The groups are shells around one centre, one inside the other: the same stretched ball of 7 dimensions in 10 sizes.
In the rows, zero is written as 128.
Some rows, each with its group after it:
[ 74 132  44 106 152 113 151 108 160 152 115 107 117 123 117 131 127 164
 185 115] : M
[120 144  63  68 132  95  97 156 168 127 155 178  94 130 126 140 135 201
 138 115] : B
[ 85 161  59 100 153 117 141  95 143 137 123 118 104 115 132 140 132 176
 157 111] : L
[ 88 179  63 102 151 123 124 111 151 136 130 110 116 107 137 144 122 161
 171 137] : K
[ 74 140  68 106 138 112 127 141 146 153 130 107 100 137  85 132 105 170
 167 124] : S
[ 78 147  25 109 143 112 132 123 122 114 144 122  96 130 144 143 154 215
 158 123] : T
[ 80 119  43 112 131 123 162 133 158 146 118 109 121 127 109 122 122 159
 190 115] : L
[ 93 109  65  93 144 107 151 109 170 155 101 146 106 105 119 121 120 177
 165 106] : B
[ 92 123  82  91 128 108 130 158 174 165 126 126 106 140  67 123  93 150
 169 112] : T
[ 70 145  73 104 164 108 128  97 159 163 104 111 108 102 116 136 107 168
 174 134] : K
[ 70 114  52  99 153 100 143 120 165 165 114 116 106 135  92 128 118 171
 178 108] : T
[ 69 133  42  99 164  96 123 108 150 149 124 123  99 125 123 141 135 199
 167 122] : B
[ 64 142  48 133 142 135 167  96 120 134 105  89 109 103 132 129 124 178
 178 128] : B
[100 123  60  99 120 118 145 140 143 128 129 145  97 121 117 124 126 192
 151 108] : S
[ 68 145  73 133 141 136 146 109 136 147  96  90 117  81 127 127  96 162
 189 157] : N
[ 77 159  85 100 157 110 117 112 158 162 114 109 105 110 102 138  97 159
 167 135] : K
[ 90 150  87  86 146 104 112 136 169 163 129 126 101 131  84 135  98 157
 159 119] : F
[ 84 175  67 103 147 124 128 125 162 149 131  96 123 122 111 140 109 138
 184 133] : B
[ 97 118  76  88 133 106 132 142 176 158 119 142 107 122  94 123 105 163
 167 113] : K
[ 81 120  65 108 139 112 139 121 143 144 111 131  96 107 117 126 116 193
 160 124] : V
[ 90 172  48 108 136 127 132 124 129 115 144 115 106 120 141 143 138 185
 159 127] : L
[102 156  88  82 147 105 109 119 157 143 127 151  92 108 120 138 113 185
 138 121] : V
[ 75 130  59  95 146 101 132 132 154 158 131 117  96 150  81 133 117 175
 162 103] : M
[ 85 157  80  89 169 104 119  91 170 161 108 128 108  97 127 140 111 166
 164 128] : S
[105 152  82  83 150 112 127 107 176 151 114 144 112  96 130 134 113 159
 160 120] : F
[ 89 139  40 103 136 115 140 122 133 120 135 134  97 123 138 136 145 204
 153 113] : V
[ 78 143  15 115 139 123 152 122 136 118 138 108 117 129 146 138 154 188
 183 121] : N
[ 83 162  76  97 151 115 127 119 164 158 124 106 113 124 100 137 105 146
 173 123] : F
[ 77 122  46 126 130 130 160 117 128 128 109 115 107  98 138 123 127 193
 175 131] : T
[104 190  63  94 139 121 103 134 146 117 152 131 109 110 148 150 130 178
 156 143] : N
[101 125  77  95 136 119 155 110 167 150 102 141 110  98 121 120 112 163
 163 107] : M
[113 156  65  74 141 107 120 129 176 137 139 153 111 121 129 139 130 168
 155 110] : F
[ 86 129  78 102 147 122 164  98 174 167  91 114 122 101 107 120 101 137
 182 110] : H
[ 95 173  81  89 149 112 106 128 168 150 133 122 112 114 115 143 106 154
 166 137] : V
[ 76 152  76 106 160 116 140  81 140 149 102 117  98  96 129 135 116 180
 154 121] : B
[103 157  64  64 158  85  94 126 168 141 150 162  89 137 120 149 138 198
 135 106] : L
[ 82 114  62  94 141 102 139 132 164 159 119 129 101 134  90 125 114 174
 166 106] : K
[ 91 119  73  89 148 100 128 120 171 158 110 146 102 108 112 127 112 180
 162 119] : S
[ 71 122  64 106 140 107 130 145 160 163 122 108 107 134  81 127 101 165
 181 127] : L
[ 98 156  79  68 158  87  97 121 165 151 140 154  86 134 106 146 124 191
 132 106] : L
[117 182  86  75 144 114 109 120 166 134 138 149 105 108 133 144 120 164
 142 119] : T
[ 88 158  75 110 145 135 155 101 169 155 101 100 133  91 125 128 102 127
 192 132] : H
[ 88 146  55  81 147  96 112 145 168 151 148 128 103 153  93 141 125 172
 163 110] : S
[ 96 113  49  81 128  95 134 154 156 141 148 150  88 164  85 129 135 196
 144  83] : N
[ 97 173  55  87 148 111 116 126 160 133 146 127 111 127 130 147 133 169
 162 122] : K
[ 97 190  80  72 159  99  90 124 164 147 152 131  98 136 109 154 119 167
 143 119] : H
[ 53 144  53 125 161 125 159  91 149 164  99  71 123 113 108 131 109 146
 199 130] : H
[115 165  54  78 144 105 101 130 161 117 148 165 105 106 161 147 145 199
 148 131] : N
[108 157  69  92 139 125 141 111 166 135 119 138 119  96 144 132 123 158
 166 120] : M
[ 95 150  51  80 138  97 109 155 155 136 161 137  94 160  98 143 134 188
 149 106] : M
[ 58 146  59 126 153 126 159  90 127 150 104  83 105 113 112 131 115 171
 173 121] : N
[ 64 158  72 131 154 134 149  84 129 146  94  87 112  81 135 133 104 166
 179 148] : T
[ 79 140  88  94 155 106 130 111 167 171 108 116 103 118  88 130  95 154
 165 117] : F
[ 64 151  62 126 151 131 153  98 141 151 102  83 118 101 120 131 107 155
 189 138] : F
[ 88 125  80  92 149 106 139 108 164 161 104 136 100 109 105 126 107 172
 157 109] : F
[ 63 154  62 109 170 112 131  97 167 168 107  90 123 108 115 139 108 147
 195 140] : T
[ 71 121  70 115 139 122 160 115 150 160 101 102 109 117  92 120 101 158
 178 116] : V
[ 96 147  49  90 143 113 143 120 162 138 133 129 113 130 123 135 136 166
 166 103] : M
[117 146  61  78 130 111 130 137 165 128 141 158 104 125 128 134 135 178
 147 102] : V
[ 62 137  49 118 149 122 161 106 142 153 113  87 112 130 102 130 119 161
 182 112] : H
[ 80 159  91  91 157 103 103 130 176 173 122 110 110 122  85 139  88 144
 174 138] : H
[ 87 123  65  96 131 105 122 155 158 149 132 132  99 134  91 128 110 180
 165 122] : S
[112 150  62  77 131 104 110 152 163 129 152 157  99 134 118 139 131 185
 146 113] : K
[ 53 145  49 136 161 128 151  83 132 146  94  83 117  83 144 134 117 176
 194 153] : B
[ 84 158  25 119 138 132 151 111 128 110 133 110 117 108 164 139 152 188
 177 131] : H
[107 119  90  88 126 113 143 132 166 151 111 154  98 110  99 118 103 170
 147 103] : L
[ 91 118  49  90 142  98 128 131 157 141 129 149  96 126 119 132 134 201
 157 111] : S
[ 67 146  75 107 163 116 151  84 156 168  98  97 110 112 103 131 105 150
 174 113] : N
[ 94 150  52 104 143 119 128 118 151 126 125 134 113  94 155 137 132 186
 171 140] : M
[ 77 154  66 114 159 124 140  86 149 145  99 110 116  80 148 135 116 169
 178 142] : V

New rows, each followed by its group:
[ 62 161  85 119 158 122 133  96 137 160 103  88 104 101 106 135  94 161
 170 139] : B
[ 92 106  65  94 134 110 157 125 169 157 108 137 108 122  99 118 115 166
 168  98] : M
[108 142  71  65 133  88  99 162 159 139 162 163  79 163  84 140 127 198
 124  92] : N
[ 82 152  53  90 161 101 120 112 163 150 130 124 108 127 121 143 130 175
 168 119] : K
[ 66 127  47 120 154 114 142 100 137 142 105 113 105  97 138 132 126 196
 177 138] : T
[118 137  99  78 139 113 135 114 188 157 103 160 113  88 120 123 100 150
 156 113] : N
[116 142  66  86 128 114 119 144 168 128 133 159 111 103 139 132 124 179
 160 130] : H
[ 69 132  37 132 127 135 164 126 121 126 120  94 111 118 125 126 128 182
 182 129] : B
[ 89 176  77 100 148 124 127 114 160 148 124 106 118 109 119 140 107 144
 173 132] : S
[107 174  85  82 152 111 110 107 162 138 125 146 104  95 141 143 118 174
 146 128] : S
[ 86 129  62  98 131 115 149 141 163 155 128 113 110 145  82 125 112 152
 173 102] : T
[ 69 148  50 118 153 117 128 110 138 139 116 106 109 100 139 139 123 187
 179 148] : S
[101 139  38  93 134 112 135 129 143 116 142 149 100 123 144 137 151 204
 151 110] : S
[ 87 115  80 104 119 118 145 158 161 161 119 118 106 136  66 116  90 152
 172 113] : N
[ 79 142  60 116 135 124 141 122 130 133 121 113 100 112 121 131 119 187
 163 129] : F
[111 153  72  71 132  99 100 160 168 138 156 155  96 144  99 140 121 179
 143 111] : S
[ 85 159  56 125 144 141 157  89 138 126 102 107 125  70 169 132 124 168
 183 146] : N
[ 89 106  51 104 120 115 157 145 143 137 127 133  97 139  96 119 125 188
 159  98] : T
[111 132  70  74 124  97 105 168 161 135 154 165  88 145  96 134 122 195
 138 108] : T
[ 96 142  72  99 146 118 140 102 159 142 106 138 110  88 141 130 118 174
 163 125] : F
[ 78 184  85 107 160 128 133  92 157 158 109  89 121  99 117 140  98 133
 179 136] : N
[ 98 187  70  73 168  96  87 114 172 145 145 137 106 120 133 156 127 172
 154 131] : T
[ 76 164  68  88 172  96 106 102 161 158 127 119 100 123 115 148 119 176
 160 126] : S
[ 80 121  48 118 121 127 154 150 149 141 123 106 117 126 103 121 114 163
 189 127] : B
[112 182  89  68 153 105 100 123 186 152 138 143 112 117 117 146 110 146
 154 121] : B
[ 84 146  71  94 141 110 130 134 157 154 132 114 103 141  85 133 109 160
 162 110] : V
[ 84 155  79  93 153 103 102 124 152 149 128 130  95 113 113 142 109 185
 153 137] : S
[ 75 138  76 114 145 119 136 113 145 152 105 111 104  99 113 129 102 173
 171 137] : K
[ 88 146  50 101 149 113 135 102 137 126 123 136  98 106 149 139 141 203
 152 119] : S
[ 86 130  40  94 143 106 138 132 164 144 134 125 112 138 113 133 134 173
 176 110] : S
[ 89 147  77  90 141 106 123 128 145 146 133 131  87 136  94 135 115 184
 140 106] : L
[ 71 188  52 112 164 124 131  89 138 137 126  88 116 111 141 150 129 164
 175 136] : B
[ 94 108  89  98 131 116 152 130 180 170  95 133 114 104  89 112  88 146
 177 115] : T
[ 51 142  81 130 156 123 141 101 138 169  92  77 108  99  96 129  86 158
 186 148] : N
[ 76 127  52  97 143 107 148 130 159 157 128 110 106 151  84 129 121 162
 172  97] : H
[115 129  74  73 136 102 126 133 178 144 127 168 102 117 118 129 122 178
 148 104] : V
[ 84 134  57 120 140 130 155 101 140 132 100 121 114  79 152 126 122 182
 176 138] : T
[ 94 160  64 102 146 128 150 100 159 140 114 117 121  99 139 133 122 152
 173 120] : M
[ 82 141  46  83 156  87  98 141 161 146 149 137  96 146 109 146 134 198
 160 123] : H
[ 97 138  29 104 130 120 146 127 137 111 138 138 107 118 153 134 153 202
 162 116] : T
[ 90 154  53  89 148 109 131 123 165 145 136 122 112 134 115 139 129 163
 169 110] : F
[ 66 133  57 119 148 123 161 100 142 153 104  95 110 114 111 127 116 165
 179 117] : S
[ 80 146  63 120 148 131 155  85 136 135  96 115 111  76 154 129 121 179
 171 136] : T
[ 90 149 107 102 144 121 127 114 165 165  98 120 110  87 103 126  79 146
 167 139] : H
[ 58 117  80 115 153 113 152 111 164 185  90  90 112 118  72 120  85 143
 189 122] : H
[ 78 125  48 121 126 133 175 121 135 136 114 102 111 123 111 120 122 168
 176 108] : N
[ 74 105  61 124 128 127 164 128 148 153  97 108 114 103 106 114 103 167
 188 129] : T
[113 183  80  67 146 101  92 138 166 136 157 151  97 134 115 150 124 173
 136 114] : T
[ 88 132  72 107 123 120 140 142 137 139 127 123  95 127  96 125 109 181
 154 116] : T
[ 97 167  76  76 160  96  93 124 174 152 138 141 104 120 119 148 117 172
 155 129] : V
[ 95 164 103  86 157 114 130  94 173 167 104 125 108 100 106 134  94 141
 156 115] : N
[ 68 170  75 115 164 119 117  97 145 152 110  96 112  90 131 143 104 166
 178 156] : L
[101 137  77  92 145 111 129 107 156 140 109 154  99  87 140 131 119 191
 149 125] : T
[ 80 155  67 109 140 120 127 132 146 144 128 106 108 120 108 135 109 166
 172 135] : K
[ 93 143  45 111 129 132 158 125 151 129 123 114 124 110 136 128 129 160
 184 123] : L
[ 67 133  60 134 140 137 162 106 142 148  93  89 124  85 129 122 103 157
 198 148] : T
[104 161  35  95 140 115 124 118 133 102 147 150  99 109 173 146 161 216
 146 123] : N
